The first 4 rows are patterns. Each new row is the sum of 2 different patterns, raised or lowered, with some noise. Before adding, each is slid sideways (what falls off one end comes back at the other) and multiplied by a number that may be negative. Names go in the order of the patterns.
Some rows, each with the names of its patterns after it:
[  4 -13   1  -7 -13 -10   2  -3  -2  -7  -8  10   5  19   1   3 -17  -9
   3  -5   1 -13   1  -5  17   9   2  -2  -8 -12  -8] | D
[  0  -4  10   3   2   6 -13 -12   3  17 -11   2  -6 -16  -6   8 -21  19
  -8   8 -11   0  -2  -5  20 -14  -7  -4   9 -17  -3] | J
[-14  -9 -14  -2  13  -6  19   2  -5  -3   3 -19   1  -9   6   2   6  -9
  -2  13 -12  -6  15  -8  12   7   5   4 -12   2  -5] | B
[  7  -6  -8   8   0 -12  -1 -22  13 -26   1   9 -10   4   7  -3  -7   2
 -15  -2  13  -7 -13   2 -10 -17   3  -8   7   7   2] | T

New rows, each followed by the names of its patterns:
[  6  -3  26  13   5  15  19  -3  24   2  23  17  22  23  -2  17  29   3
   9   4 -11  23 -10  25  23  12  31  29  20  10   6] | B T
[-18  -5 -29 -20 -14  -6 -21   9 -14  -9 -25 -10 -17  -4 -14 -26   9   0
  -9  -2 -16 -27 -20  -8  -2  -8 -15   2  -6  14   1] | D B
[  5   0 -22   3 -22  -6   0  -2 -13   3  -8   0  -9 -17 -20 -19  -9 -22
   8  -2 -25  -3 -21  -8 -13 -13 -18 -20 -10   4   0] | D B
[27  7  2 13 -1 16 15 -1 19 28  7 15  7 31 14 13 23  3 14  1 21  2 31 11
 -2 18  7 16 22 26  3] | J T
[ -1   1   0 -12   7   8 -11   9 -12   6  -7   9  10   3  15   0  -3   2
  18  -6  -4   6   0  16   9  -2   5 -20  -8   5  30] | D J
[ 10  14  17  -9 -11 -14  11  -6   2  -8 -12   4  20   9  -5   6  -5 -12
  -6  -3 -17  -1 -10  -1  -3  -1 -15   8  -8  -3  18] | D J
[  3  18  -4  -3  -9  13 -10   2  12 -20  -3   7   0   1  11  -5  -3  23
  -3  -3  13   2 -12   5  -6  12  12  -7   2 -20  -5] | D T
[  9  19  -3  19  -6  -5   2 -12  -9  -6   1   7   7  12  -8   2  11  -2
  -4  12  -7   7  -3  -2  -7  -7  13  -4  -9  10   2] | B T
[  5   8  -6  10  -3 -20   5   1 -21  -7 -17 -18  -4  -8 -24  19 -13  20
 -33  16  -9 -21  20 -22 -17  -7   6 -23   6  -6 -21] | J T
[-25  14  16 -15  15   0  -3  -4   1   5   4  15  12   3  16   0 -20  12
 -19   6  13  11   8  19  -1  19  -1  -5  -1  -3  14] | B T
[ 10   1  -3 -18   9 -20  -5 -20 -14 -12   7   0   6  -6 -12   1   0  -1
  -7   8  -9 -15  -1  -9  -8 -22 -16 -18  -9  -9  20] | D B
[  0   8   0  28  -2  -4   8   6   4  -6  18   8  -6  17 -12  -5  19  -4
  -6  32  -4  -1  16  20   6   1  22  -6  -5 -14 -18] | B T
[-13  -9   6 -18 -14  -7  15 -17  14   1 -14  -8  -1 -28   9  -5  -5 -11
  -7 -10 -13  19 -13 -10 -11   3  -7   1  13  -4   9] | D J
[-11   4 -15 -13  -2 -14 -16 -13 -22   1   9 -13   0 -15 -26  -3  -5 -30
   0 -32  12 -36  -6   0 -20   7 -11 -14 -16   3 -28] | J T
[-25  -6   2 -11   7  19   3  14  -1  20   1  -1  13  -8  -6   0   9   2
   1  -8 -32   3   4  11  15  10  -1   3   2 -11  -1] | D T
[ -9   3 -18   0   0   5  10   3 -11   4  -3  -4   9  12 -11   8  -9  -1
 -14   8  -4   6  11 -10  12   2  -3  -3  12  -4   0] | J T
[-21   9 -19 -10  -3 -18 -16 -17  -6   3   2 -12  11 -10 -14   5 -17 -17
  -8 -30  11 -21  -8 -10  -6  -5   4   2 -12 -12  -7] | J T
[-26   1 -32 -22 -20 -25   9 -16 -26 -17   3 -26   5 -26   6  -3 -21  -1
 -13 -31 -19  -6  -1 -10 -12 -33 -22  -8  -8 -22  19] | J T
[ 12  -5  -6  23   2  16  14  -4  -2  -4  19 -11 -10 -10 -22  -4  20 -18
  33  -2   5  -8   8 -13  -1  11  -1   0   6   3 -15] | J B
[-16   2  16 -24  -2 -15 -12  -4  11 -29  14   1  -3 -18  10  -9   3  23
  -7  -3 -15   9 -21 -14  -7 -18   7  12  -6  20 -10] | J B
[-35   0 -35 -14 -17 -12 -32 -25 -10 -21  -2 -26 -23 -14 -31 -26  -8   3
 -31  -5 -27 -30 -17  -3 -42   4 -24  -4 -22 -25 -25] | D J
[ 11   8   2  14 -10  15 -10  21   1 -15  11  -7   9  12   9  -1  10  -5
 -14  10   5   0   5   9  -9  11  -9  -5  -5  -9  12] | D T
[ 11   4   9  12   1   4   4   3 -26   4   0 -10   2  12  10  16   2   9
  -5   4  13 -10   3  10 -30  21 -31   1   9  -9  17] | B T
[17 13 -5  8 -2 15 16 27 25 15 23 12 29 16 20 24 10 26 26 27  6  3 -1 13
 -1 22 11  9 29 11 38] | D B
[-26 -22 -40 -16 -44 -14 -22 -25 -18 -21 -30 -23 -18 -27 -26 -17 -20 -24
  -2 -23 -28 -26 -30 -12 -19 -17 -23 -24 -27  -2 -16] | D T
[  0  -3 -21 -18   5  -8 -14  -9 -27  20 -18  16   7  -8 -15  -3  -2 -13
   0 -28  -3   3   5  -6   2 -11 -23 -13 -16   8 -10] | D T
[ 27   7   9 -18   8   7  -2   6 -15   0  -2  14  20  16  -1 -18   3  -6
  13   7   9  -9   8 -20  10  -7  11  -4  -5  16  -9] | D J
[ 13  18  11  37  19  14  24  -2   5  17  -3  16  11  16  36   5  28  25
  13   7  21 -16  31  -9  24  24  12  14  22  27   2] | B T
[  6 -18  -8  -8 -19  -3  -6 -12   6   7   9  18 -19  16  -5 -23   5 -12
  -5   0   7 -12  12   9 -22  -2  18  -9  14  15  -3] | B T
[ 12  -3  -2 -11   5  -4 -25 -19 -34  -4   3   6  17  -7  -6  -8   7 -20
  -1 -27  -7  -5   0  -8   4  12 -18   1   5  -3  14] | D B
[ -6   4  -3 -11 -12 -10   7   6  -3 -18  -8 -12 -22   1 -27 -13 -12 -21
  -9  -4  -8   2  -7  -7   4  -9  17 -16  -1 -18 -13] | D B
[  6  -8  20   3  -5  -1  -4  -6  -2  -4 -10  -7   0  -7   1  13  -4  -9
  13  -9   9  11   6   0  -7  -1  -2  -6 -15 -13 -17] | D B
[ -5   1 -20  -9   1 -13 -13 -11 -14 -23  -7 -16   6  -1  -3  -3 -11  -4
  10   9 -14  -1 -32   5 -25  -5   8 -17  -1   1   3] | D T
[-12 -24 -22 -16 -12 -18 -27 -22 -21  -1 -37 -28 -30 -42 -27 -11 -47  -8
 -22 -14 -16 -30 -10 -28  -8 -30 -29 -32 -13 -34 -27] | J T
[-15  11  -2 -12  -7   6  -5  28  18  15  -2 -11  -5   5  21  -8 -13   4
  10   8  11   9  -1   6  -1   1  18 -21  -4   3   9] | D J
[-18   6 -13   1  14 -23 -15  -7 -12 -21 -15  -1  -7   8 -11  -5  10 -30
 -22   8   3  -6   1  -5 -19 -19   3 -29   0 -23 -12] | J B
[ 12  -6  13   9   5  -1   8  -1  17   9 -17   0  -7  -2   4  26   4   4
  -2  -9   9  -4   7  -6 -13  -3  10   7  28  -4  14] | D T
